There are 4 ways to turn a row about zero (a turn may also mirror it). The second row of each pair is the first, turned, with some noise. The first 40 pairs use one turn. New pairs use 2 turns, one after the other, and a turn may come again.
In the rows, 128 means zero.
Known pairs, each followed by its turns in order:
[125 156 160 152 171 115 115 163 154]
[123 110 148 104 150  86 105 173 155]  (3)

[112 129 172  85 145 128 175 146 113]
[177 126 158 164 158 121  95 116 146]  (0)

[166 132  79 136 115 156 113 147 128]
[179 121 144 143  91 119 125 127  96]  (3)

[142 102 102 154 165 167 166 110  91]
[166 106 172 169 141 121 145 142  81]  (2)

[ 82 145  92 177 140 143 156 146  93]
[134 107  91 135 110  87 138  61 118]  (0)

[ 78 138 158  94 129  89 132 175 106]
[122 133 118  89 111 138  51 109 103]  (1)

[113 144 154  95 156  92  88 165  93]
[149 121 112  60 141 134 146 155 172]  (3)

[132 132  83 169 133 127 171 123  97]
[125 113 123 181 118 151 147 169  98]  (3)

[173 175 104 146 137 120 104 108 160]
[151  90 116 167 106 107 161 107 169]  (1)

[119 180  96 114 171  95 105 119 161]
[139  65 165  97 168 141 118 135 121]  (3)

[110 124 111 103 103 110 161 176  92]
[157 158 136 127 135 126  82 119  75]  (1)

[ 92 118 109 150  97 149 115  91 154]
[ 82  94 105 130 146 150 158 116 122]  (0)

[150  77  99 101  91 168 123 179 149]
[110 147 178 106 120 145 171 106 187]  (0)

[167  82 100 123 150 104 130 128 102]
[126 127 140 151 154 169 151  97  89]  (2)

[ 95 156 107 128  82 102  97  78  76]
[114 114 187  76 170 132  92 119 166]  (2)

[175 136  95 116 179  83 119 143 151]
[170  78 151 150  88 106 107 156 155]  (1)

[ 93  85 148 171 142  86 135 100  77]
[195  89 153  99 155 141 141  77 131]  (2)

[138 170 113 143 120 126  85 150 171]
[ 86 124 105 100  88 151 115 164 135]  (2)

[138 118 153 109 176 175 145  80 161]
[153  80 102 130 148 151 111 169 178]  (0)

[172 140 159 127 144 145 126 167 150]
[155 161 154 115 130  96  91 151 137]  (3)

[168 138 128 160 163 154 177 117  88]
[154 118  92 159  83  82 117 140 165]  (0)

[ 81 163 114  87 129 158 105 120 178]
[ 61  79 115 157 130 123 114  98 111]  (1)

[ 83  92  98 171  88 141 164 105  83]
[194 125 194 123 133 123  77 106 114]  (2)

[ 95  90 128  79 177 138 162 161  96]
[146 102 117 213 142 113 134  84 142]  (2)

[165 169  88 170 171 156 146  99 148]
[144  94 175 159 145  98 178 105 169]  (1)

[175 100 166  76 154 169 135  83 150]
[122  75 101 123 190 135 147 192 149]  (1)

[176 106 117 152 164 110  78 166 158]
[114 161 131  58  80 149  97 143 144]  (0)

[148 100 174 150 161  90 154 151  95]
[158 118 124 127 115 127 191  73 113]  (2)

[173 144 126 172 168  97 142 127 148]
[109 120 175 130 125 132  97 186 112]  (3)

[101 162 172 128 111 156 176 100 136]
[150  90 113 199 144 152 128 121 125]  (0)

[105 168  91  78 171 120  92  80 125]
[152  62 118  93 166 184 108 102 120]  (3)

[164 136 115  87 119  81 161 174 169]
[170 114 119 186 126 133  59 143 134]  (1)

[ 82 144 118  91 135 133 126  87 157]
[122 108 102 126 170  98  89 152 149]  (2)

[110 154 101 114 150  90 151 120 116]
[149 101 138 119 130  88 117 124  86]  (0)

[ 81 118 114  85 101  91 158  97 143]
[ 96 123 137 133 167 161 176  78 134]  (3)

[133  90 102 123 142 148 177 109 170]
[121 132 167 195 133 147 114  99 139]  (3)

[ 84 104 106 158  88  84  86 105 105]
[101 186 105 116  62 103 142 127 113]  (1)

[155 140 108 130 141 121  93  84  86]
[129 147  87 112 130  92 148 175 114]  (0)

[157 157 128 109 142  97 143 110 142]
[ 88 124 110 111 149 107 148 122 104]  (2)

[100 130 113 113 148 122  96 126  99]
[117 110 131  97 100 107 128 123 100]  (1)

New pairs. What belongs after each?
[159 106 104 161 134 134 105 139 144]
[138 163  88 126 118 160 132 129 125]  (3) (1)

[122  88  99 126 149 134 114  81 176]
[ 74 151 100 110 127 145 173 150 145]  (3) (1)

[163 108  80  76 170 124 106 131 141]
[ 88 162  76 164 131 113 149  94 144]  (0) (2)

[133 126 118 175 107  95 125 135 134]
[108 139 113 149 160 120 150 103  99]  (0) (0)

[117 121 135 101 122 128 138 143  97]
[147 154 123 112 138 107 138 138 124]  (1) (0)

[173  81 116 174 176 153 105  97  88]
[112 118 128 201  74 108  79 115 106]  (0) (1)

[154 171  81 172 141 143  95 140 146]
[155 160 145 169  97 132 104 105 182]  (2) (2)

[121  96  86  95 161  86 121 149 143]
[166 182  93 142 123  99 147 152 117]  (3) (2)

[146 104 147 178 169  82  92  96 140]
[106 106 116 129  68 132 120 106  59]  (0) (1)

[ 88 126 128  90  96 150 146 178  83]
[ 76 132 139 132 161 158  73 161  99]  (0) (3)

[156  94 176 159 178  83 145 167  92]
[174 165 170 120 126 197 153 167 156]  (1) (0)

[106 171 158  77 127 115 167 160 161]
[135  73 159 100 141 107  93 137 181]  (3) (1)

[101 126 179 104 157 151  97 178 143]
[124  84 113 173  93 117  96 157 168]  (3) (1)

[ 93 111  82 124  91 122 167  79 142]
[ 74 132 120 162 117 146 154 140 191]  (0) (3)

[168 105 155 132 158 144 141 118  96]
[141 146 115 108 106 169 167 106 113]  (3) (0)

[ 94 130  81  77 168 122 159 180 141]
[145 109 162 144 169 163 135 168 199]  (3) (1)

[144 177 157  81  77 166 103 100 157]
[175 111 161  97 122 166 112  86  66]  (2) (0)

[177  87 113 172 144 176 102 138 128]
[135 197 125 184 148 103 118 151 135]  (1) (3)

[133 101 164 104  98 166  88 101  88]
[178 101 124 131  87 179  95 137 135]  (2) (0)

[119 170 177 124 137  79 107 172  89]
[154 156  85 115 172  85  72 129 108]  (2) (2)

[138  96  99 117 147 135 120 117 152]
[135 158 145 121 120 165 107 125 126]  (1) (1)

[166  89  79 144  99 134 118  90 173]
[115 112 132 155  60 126 106  67 119]  (1) (0)

[156  89 115 138 133  76  97  87 112]
[120  81 155  97 182 111 144 148 109]  (2) (1)

[154 128  85  82 112 150  91 112  84]
[168 122 150 142 159 109  56 117 143]  (0) (1)

[173 175 156 119 134 148 157 141  96]
[102 162 150  94  84 141 144 134  90]  (0) (2)

[107  77 114 141 142 150 161  98 157]
[160 126 131 110  81 153 113 177 111]  (2) (3)

[149 125 101 144 118  97  90 137 118]
[140 133 104 109 164 132 167 123 119]  (0) (3)

[170 107 179 126 153 157 165  84 169]
[169 127 157 126  71  61 116 121 107]  (2) (0)

[103 174 142  86 110  90  96  94 180]
[ 93  83  76 161 147 149  72 127 139]  (2) (2)

[169 155  96 170 135  88 142 142 110]
[140 151 152 160  80 124 150  87 154]  (3) (2)

[168 104 129 178 148 133  93 105  88]
[150 196 109 162 146 124 100 143 144]  (2) (3)

[114 125 150 142 151  85 164 140 116]
[ 96 169 102 109 136 134 119 149 102]  (0) (0)

[167 156 170 130  99  80  76  88 145]
[175 178 103 126 114 120 161  56 127]  (0) (0)

[100 119 174 171 147  83 150  86 107]
[158 110 108 132 156  92 112 201 140]  (2) (1)

[122 117  98 109 175 129 119 153 179]
[120 174  94 165 171 132 136 134 151]  (0) (2)

[152  94 165 147 159 140 159  79  87]
[163 149 178 117 186 134 119 141 166]  (1) (3)

[ 93 121 102 162  90 161  93  96 148]
[162  99 143 167 145  99  78 129 110]  (0) (2)

[135  82  81 123 156 163 172 155 162]
[167 150 121  70  89 134 170 161 100]  (3) (2)

[133  81 153  86 148 179 135  81  76]
[135  90 188 172  93 135  91 135 182]  (0) (1)

[162  93 153 119 157  91 126 123  82]
[159 115 136 141 158  75 150 144  86]  (2) (2)

[ 81 177  87 149  88 111 101 122 179]
[131 158  50 173 123 179 142 114 142]  (0) (3)

[ 94 106 117  80 142  81  88 172 168]
[117 127 112 162 174 102 182 142 191]  (0) (2)

[139 161 179 165 137 154 169 175 108]
[125 134 105 147 170 107 179 197 125]  (1) (2)

[112 127  99  94 102 118 162 147 158]
[140 103 103 168 114 118  88 153 140]  (3) (0)

[127 177 128  82  87 145 120 152 139]
[141 152 159 140 114  81 176 139 104]  (0) (2)

[162 146  84 174  80 129 122 158 151]
[113 181 145 186 117  89 104 126 112]  (3) (0)

